The same things were measured in two ways. Each way mixes the same 11 hidden numbers, adds some noise and spreads widely along 7 directions of its own, which tell nothing about the thing.
Some things both ways: the first way, then the second way.
[ 10 -20  -1 -22  18  27  -2  -3  -2  -6  -6   0  10  17  -9  11  -9   3
  -1  -5]
[-11  -2 -11  11   2  14   5   7  10  16   3   7   8  -7   3 -18 -15 -20
  11   8   2  -3  -2]

[-26  -3   3   4  13  -2  -6   0  -3   5  -4   4   3  -1   0   2  -8  -3
 -11  -1]
[-11  -5   1   9  22   9   6   5  26   3  -8   2   2  -7   2   0  -8  -1
   4  14   2  10 -16]

[  1  18 -20   6   5   1  -5   1  14 -16  15  -4   4  -6  13 -17  14  -9
 -18  -3]
[  5   1  12   2  -2  17  -1  -3  -5  -3  -1  -7   2  -2  -3  -9 -17   1
  -4   7   4  -3  23]

[  6   3  -4  -1  15 -31  16   1  18  11  -6   3   2  -9   1  10   1   2
  -9   8]
[ -2  -1 -13   2  13   7  14 -16   3  -7  13  -8   6  -1   7   6 -16 -20
   1 -11 -10  -2  11]

[ 23 -13   3 -16  -3 -15  -5  23  13  -4  14   9  -4 -11  -4   3   8   3
  10  -5]
[ 25  10  -6  25  -6  -8  -2  13   1   9   0  -8  -8 -18   0 -18 -20 -12
 -25   2  11   2  -7]

[-28  17 -11   7  10  14   4 -16   2   8  -4 -18   3  -2  -4  14   3 -15
  -8   5]
[-17   4  13  -6   4  -4  -7   0   1  -3  -7  -3   3   8 -22  11  -7  21
  -2 -19  -5  12  -7]

[ 17   1  -6 -13  10 -18   2  12  -2   8   8  10   3  17  12   8  -1   1
  -1  16]
[ -6   6  -3 -15 -14   7   3 -13  -5  12   5   8  17  -6  -7 -10 -25 -19
  16   6   9  -9  14]

[-22  18 -10  -3  23   4  12  -5  13  11  -4 -10   8   0   5  10 -13  -4
 -13  11]
[-10 -20   6  -7   5   8   4  -2  -8 -12   4   7  17  -3  -7   1   2  -8
   7 -12   7  -5   1]

[  0 -11  19 -15   3   6   0   8 -20  -6   6  24  -5  16 -10  -3 -22 -11
   4  13]
[ -9 -13  -1  -9  -2  -2  10   8   0  -9  -6  13   8  -6   2  -8   0 -11
   0   4  11 -15 -10]

[ 12  -3  14 -15  -2   2  -8  -1 -13   4  -5  15  -8   7  -5  -9 -21 -11
   4   1]
[-29  -7  11 -18  22   6  -3 -23  26   8 -14  16  15   0   9  10   8  12
  20  22   0  -5  -1]

[ -5  -5   8   7 -12   1  -4  12   9  -3   7  -6  -2  -3 -10  -4  11  -6
  14  20]
[-13   2  -1 -11 -15  -6  12 -14   0 -10 -13   5  15 -14   7 -10  -3 -11
  15   6  -2  -4  13]

[ 13  18 -10  -1  29 -22   7  26 -15  10  12  22  -3  -5   5   1  -5  -7
   5  -3]
[  2   8  10  -8   0  -8 -10  -2  -4   4   1   3   6   0 -10   8  -5  11
  10   0   3  -1   7]

[  2  11  -2  15  -6 -15  -8 -19 -11   2   3 -16  -2  -4   3  -9   8  -8
   3 -16]
[ 12   0  17  -8   3  -4 -10   2  -2  -4   6   4   6  -2  -4  11  -5   3
   1  -9   3   7   2]

[  6  10   0  13  -3  16  -9   7   4  -1   3  -3  -1   0 -10 -20   9 -16
  23   6]
[-10   4   3   8   9   0   7   5   4  23   8  13   4  11   1   9   2   9
   5  -1   0  17   2]

[ 37  -5  -8  -6 -25  -2   9   1  13   6  -2  -3  -2  -5   5  17  27  -4
   9   3]
[-11  -3  -2  -8  10  -5   4  -2  17  23  -2  17   0  18 -23  -3   8  20
  10  -1  -8  28  -2]

[  7  -1   0  -8 -11  -9  -3 -12   0   1  -5  -2 -14  -8   0  -9 -12   9
  10  -2]
[  4  -1  16  -3  10  -3  -6 -12  -4   2   0   8  -2  14  -7  16  15  20
 -20 -12  -6  13  11]

[ 25   4 -12  -2  -8 -25  12 -11   8  -2   7  -8  -5  -9  11   6  17  -4
  -9  -5]
[ 15 -10  -3  10   4  15   0  13   1 -18  -1   3   2  -7  -6 -10  -2 -15
  -6   5   4  -3  -5]

[  8  -6   1   4  -6  12   2 -28 -11   4 -13 -16   8   9  -9   7   6 -14
  -6 -13]
[ -8   8  -8   3  -3  -4   2  18   1  11   4  -1   7  -7 -31  -6 -26  -5
  15  -3   6   6 -22]

[ 15   3 -11  -2  -5 -15   5  -7 -11  -2   5  11  -8  -6  12   2   5  -3
  -7 -10]
[-1 -5 -5  7  7  6  8  9  7  5  1 12  0 10 -1 -1  6  3  1  3 -1 11  3]

[ 47 -10  -2  -3 -18 -18  -4  -1  11  -5   3   1   0  -6   2 -16  14  -2
   9 -15]
[-3  2  4 17 24  3  1 -6 19 27  4  3  4  1 18  5  6 12  6 19 -8  5  8]

[ 14 -19   7  -8 -11   2   1 -11  -4  -3  -3 -15  -2   4  -4   5   0   8
  11  -2]
[  6   0  -6  -5 -17  -8   3  -2 -12  -3   6   4   5   1   4  -5  -2 -13
   2 -14  -2  -7  18]

[ 4 11  4 -9 11  5 10 29 18  2  7 22 -3 -5 -8  0 -2 -3  6 20]
[  1  -6  21 -10   0  -1 -15 -14  -3 -13  -8 -11  15 -27 -31  -7  -5  -4
  -4  -3  -4  -6 -17]

[ -7  11   0  -3   1   4   3 -16   2  -2  -6  -1  15   6  -5  10  -4   6
 -18 -14]
[-24  -4  20  -8  14   8  -1  -8  23  -6 -17   0  12 -23   5   2  -1  -3
  19  19  -5   0 -12]

[-14   5  -2  10  10   7   2   3   8  -2  -5   2   5  -4  -6  -8   0   6
  -5   2]
[-26  15   8  14  16  11  -5 -16  23   8 -14 -18   4 -16   6   8  -8   5
  10  21 -18   0  -2]

[ -2 -11   0  -3  17   0 -14  -6   0  -6   0 -12  18   7  -7   5  -3   5
   1 -22]
[ 14 -13  19 -20   3  -6  -3  -5  -2  -1  11  10  14 -11   8  -7 -10 -10
  14 -10   5   4  14]

[  3  -6 -15   5  -4 -32   5 -10 -13   6   2  12  -3  -2   2  14   7  -3
   6  -5]
[ -2   1  -7   4   1  -3   8   2  11   7  -4   9   9 -11 -15 -11  -4 -10
   7   6  -1  18 -17]

[ -2  28  -2   7  -3 -28  -2   0  10   8   8  -2  -2 -15  15   5  14  -8
 -13  -8]
[ 5 -2  1 -4  1 -3  7 12  7 -9 -5 12  4 -2  6  1 -1 -2 -1 15  8 -8 -9]

[  8  10  -8  -3   9 -35   4  -4  -4  15  -1   8  -8  -4  14   2   0  -2
 -15  -4]
[ 14   0   3  -6   1  15  -6  -5   3 -23  -4   0  16 -19 -10   0 -15 -20
  13  16   9  -7  -4]

[ -9 -10 -10 -13   5  21  -5 -18  11  12 -22 -10   8   7   3  12  -9  10
  -5  -7]
[ 19  -1 -15   4  -8  -5   7   7 -17  -5  14  11   3  16  13   9  11  -5
  -6  -4   2 -17  20]

[ 10  20 -16  19   0 -24   7  -5   6  10   6  -8   4  -7   7  -1  24 -14
  -8  -3]
[  8  12   3  11  -3   1  -7  13  -2  -7  -2 -10   8 -19 -17  -1 -17  -4
   8  13   4  -5 -14]

Other things, the second way, with their names:
J11: [  1  -4  -2  -8   2   4   4  -4   6  -2   3  14  13  -1 -13   3  -1 -10
  22  -3   1  19   0]
J926: [-11 -12   7  -1  21   4  14   4   9  13   1  16   3   9 -14  -1  -1  10
  -3  -2   6  25  -9]
J294: [  0   0  -3   4  -3   2   4  30  -3  15  -1  15 -16  24 -16 -11  -1  16
 -15   0   6   4  -1]
J981: [ -3   6   3   3  -6  -1  -6  -3   3   8 -12  12   3  -3 -19  -6  -2   2
 -14  -1  10  15 -10]
J394: [ 18  -4   8  -3  -3   3  -8  -8   1 -11   1  -3   2  -9   9   1  -1 -13
  -1   2   0  -7  17]
J188: [  7  -4  -9  11   3  -4  21  10   2  11   4   7  -2   9  -6 -14  -8   7
  -2   0   5  22   9]
J234: [  6  -4  -6  19   8  10   2  33  20  -8 -16   8  -2  -8 -10 -14  -6   3
   4  26  15   7 -26]
J640: [  7  -5   0  -4  13  10   9 -17   5 -17   8  -6   7  -2  20  19  -5 -19
   0   1  -6 -10  15]
J633: [ -2  21   4  15  14  17  -7   0  19  -6   2 -21 -13   0  29  29 -15 -12
  -5   6 -19 -10   9]
J17: [ 16   0   2  -4   1   6  -8  16  -1  -1  -2  13  -4   4 -18  -7  -2   1
 -17  14  12 -13 -13]
J917: [-17   9  -2   8  14   7  -6   1  41  13 -26   8  -7 -13  -3  -9   3   0
   6  30  -6  14 -25]
J132: [-18  -9   6 -11  14   3  -6 -16  19   2 -17   4  15 -11 -18  -9   2  14
  27  20   3   2  -3]
J181: [-10  -3  11 -16   2   1 -11 -22  14  -4 -12   5  11  -8  15   5  13   0
  15  13 -12 -14  12]
J548: [-19  11  -9   6  -5 -15   7  -4  10  25  -5   3   1  15  -7   5   3  22
   9  -5 -11  19   6]
J978: [  0  11  12  -2  10   8  -6   5   4 -10   0  -2   7 -10  17  20  -9  -6
   7  21   3 -23  -2]
J371: [-14   3  10   5  15   1   7  -7  15  18  -4  -1   9 -13  13  -7 -15   8
  15  26   4  -1   8]
J891: [ -2  -5   5   7  12  12   1  -5   9   0   4   0   9  -6   9  -1  -6 -10
  -3  -1  -6   1   1]
J699: [ -9  -7  12   7  10   9  -2 -11  17  -1 -10  -1  13 -22  14  -7  -1  -8
  10  14   0   1   2]
J812: [-11   8 -14   7 -11 -15  14  14  -1  11   1   1  -3  10  28   4  -1   7
   9   8  -1 -20  19]
J184: [ 10  17  11   0   0   0 -26   1   6   2  -8   0 -14  13   4  18   9  17
 -13   7  -5 -11  10]
J43: [ -9 -10 -10  -4  17   9  16 -16   9  -2   7   8  18  -8   1   0 -11 -25
   6  -4   1   4  -8]
J942: [ 17   5  -8  13  -9  15  -7  16  -7 -23   6 -11  -4  -4   5   5 -15 -28
 -18 -11  -1 -18  -3]
J824: [-22  11 -10  13   5   1   7   6  10  24  -9   5  -5   4  -7 -11  -5   7
   0  11  -1   5  -4]
J174: [ 13  19   3   5 -19  -2 -11  13 -14   1   4  -3  -1  -8  -7  -6 -13 -12
 -21  -2  -6 -20  -8]
J903: [  8 -22   5 -16   8  12  -5   4  -2 -21   7  11   4  11   1  10   8 -10
  -1 -14   2 -12   5]
J385: [ -7  23 -10  -1 -32 -22   2  11 -26   0  -1  -7  -6   9 -14   2 -21   6
 -15 -26   4 -13   7]
J88: [ 14  -5  -4   3  12  -4  13  -2  11  -1   7  -1  -9  14   9   6   0   4
  -9  -9 -10  18  16]
J911: [ -8  -5  -2   5  29   8  17 -17  12  -8  10  -6  10   2  35  25  -3  -8
   5   4 -11 -11  14]
J275: [  2  12   1  12  -5   0  -1   7   2  24   8   6   3   1   4  -6  -3   2
   7   4 -11  10  11]
J503: [ 13  -1  -5  -2   1  -3   9  14   2  -3   4  12 -16  17   1   7   7  -5
 -18 -11  -4  11   1]
J399: [ 22   1 -17  13   2  -8   6  17   2   9   6  13  -8  16   7  -1   0   3
  -7   2  14   5   9]
J610: [-14  -4   0  -7  16  15   3  -1   4  -3  -2  22   6  16  18  19  10   2
   7  13  11 -17   9]
J676: [-16   0   3  -1  20   1  -6 -15  13   1  -9  -3   3   6  -3  15   5  20
  10   5  -3   1   8]
J902: [  8  -2  -2  20   7 -18   7  26  -1  -6  -1   5   2  -1  12   7  13  16
 -12   7   5  -9 -17]
J93: [-13 -10  12 -12   2  -2   4  -4  -1  10  -5  17  11   8 -20  -5   2  17
   9  -4   8  17   4]
J849: [  8  18   0   7 -24 -23  16  14 -16   1   2   1   1  -9  16  -2  -6  -5
  -3   2  -1  -3  11]
J997: [ 16  -3   3   2   3   6   1   3  -5  -4  13   0  -4  11   6  11  -9  -9
 -21 -16   0   0  10]
J707: [ 11   1 -10  18   9   1   4   9   2  22  19  -6  -1   7 -21  -5 -27  -4
 -18 -22   3  18 -11]
J747: [ -8   1  -1  20  24  25   1   3  30   5  -4  -5  -8  -5  21   8  -3 -15
   2  19  -9   4  -3]
J527: [ -5   5  -2   4  10  15   1   6  14   2   3   1   2  -2   5   4  -5 -14
  -3  12 -16 -11 -13]
J553: [  3  -1  12  13  16   8  -2  -8  21   7  -4  10   9 -12  26   6  10  -5
  12  19  -1  15   9]
J445: [ -8   3   9  -6  -4   6   4  15  -7   7   1   7   3   5  -5  -7 -13   6
   0  10   6 -13   3]
J901: [ 12   1  13 -17  -8  -3   0   3  -9 -12   4   2  -9   3  -2   7  -6  -9
 -14 -14   0  -2  10]
J417: [  4   8  -4   7 -10 -15   6   3  -8  13   5  -3  -3   6   1  -4 -15   5
 -11 -18   2  10  14]
J249: [  0   8  -9  -5 -22 -11  15  -1 -23  -4  10   0   7  -1  -1  -5 -18 -18
  -5 -22  -2  -9  14]
J899: [ 15  -3  -6  15  19   5  -3  12  14 -10  -4   0 -18  11   3  11  13   5
 -18   4  -2   3  -3]
J584: [  9   4 -14   4  -3  -9  13  21   0   0   1  12  -6   9   4  -2  -7  -2
 -11   6  11  -8  -6]
J403: [-41  -5   1   2  23  -8  13  -6  17  25 -12  17  21   2 -11  -1  17  33
  31  27  -2   7 -12]
J600: [ -2   4  13   3  10   7  -6  -2  13  21  -2   6   2   3  -9  -2 -10  12
  -5  10   3  11  -2]
J716: [-11  12   7   6  -3  13 -12  -5   7  -4 -12  -6  10 -18 -10  -5  -5 -10
   0  13 -14 -11 -13]
J574: [ 10   9 -19  22  -1 -12  19  28  -6   7   5   6 -15  17  14   5   1   5
 -20   6   6  -7   3]
J320: [ -3  -2  -9   9   9   6  -8   2  15  -6  -4 -12  -2   2  10   1  -9   1
  -1   0  -7 -17   4]

Some of these things the first way, each followed by its name:
[-32  -5   0  16  15   3  -3 -15   4   2 -11 -14  11  13   2   5   4  11
  -2  12] : J527
[  1 -14   0  -3 -13  11  -7 -32  18   4 -18 -30   3  -5  -1   1   6  -2
  -6 -13] : J707
[-30   3 -17   8  11  10  -4 -15   9   1  -8  -4  17   8  -3   6  -5  -7
  -6   5] : J926
[ -1  10  -2  18 -10 -11   2 -32 -13  -2  -7 -14   7  10   3  -3  10   9
 -13 -13] : J633
[-20   8  -7   1   3   7  10 -13  -5   6   2 -20   8  10  -5  22  -2  -7
   0  15] : J385
[ 20 -14   4 -12 -17  -2  -2  -8   3   1  -1  -3   5  13  -6  13  10  -9
   3   5] : J584
[ 26   0  -4 -14 -15  20  -5   0   5 -11   6   7   2  -2 -14   4  12 -15
   5 -13] : J417
[  6  11   0   7  -7   3  -2   5  15  -4   4  -2   1 -14  -3  -7  12 -11
   3  -3] : J574
[ 10  17   9   2   7 -16   2   7  19   5  -5  15  -4 -14  -5 -18   0 -13
 -12  -1] : J911
[  1  -4   3  10 -14 -19   2  19  37   9   0 -13   2 -19  12   7  29  12
  -3  12] : J88
[-20  20 -22  14   9  23   2 -13   6   4 -10  -7  10  -9  -7  -2  -3 -23
  -3  -5] : J676
[-18  13 -15  10   8  -4  -4  -3   6  -4   6  -5  10  -6   3  -1   3  -6
  -6  -7] : J699
[-24   8  10   1  20  12  -1   6  -8   2   2  -2 -12  -2   3  -4  -5  -1
  -5  10] : J942
[ -6 -12   7   5 -13   8  -7   0   1   2  -2 -12   3  10  -1   0   5   4
  15  15] : J181
[ -8 -16  -7 -11   4  -5  -2 -24 -13   5  -9  13   7   8  -7  15 -12  -8
 -13 -21] : J902
[-10   9  12   0  16  -5   4   9  14   1   4 -10  -4 -14  -8   0  -1   3
   6  10] : J249
[ 18 -15   9 -10 -10 -27   4   7  -4   8   8  -6 -11   5  11  -2  -4   5
   5  18] : J93
[  7 -17   4  -5  -2  13   2   9 -12  -3   6   9  -6   8  -2   2   5 -20
  -3  12] : J320
[-11  -1   4  -6   7  33 -11  13  -8   4  -5  -1  -3   7   1  -1  -8  12
  13   4] : J184
[ 25  -1   9 -20   2   8   1  -4  12 -11   3  -8   7  13   4  -1   3   5
 -17  -3] : J445
[-17  -2 -16   7  10   5 -11  11   6  12  -1  -6   6  -7   7   8   8  -9
   7   0] : J399
[ 29  14  -1  -6   0 -16   7  -7 -10  -8  10  12 -19 -12  -3  -5   6  -7
   5 -11] : J716
[ 12   7  -4  -8   7 -22   5  22  14   4  11  13  11  -1  -1  17  13  17
  -1  -3] : J849
[ -4 -20  16  -6 -17  12 -12 -16  -2  -2 -10 -11  -3  16  -1 -10  -7   9
   0   8] : J997
[ -2   0  21   6  -2  -8   0  22  -5  -1   7   4 -15 -13   0  -7   3  12
  19  13] : J503
[  3 -11   1   9 -16 -32   2 -12  -8   9  -5   9   2  20   5  -8  -1   1
  -3  21] : J640
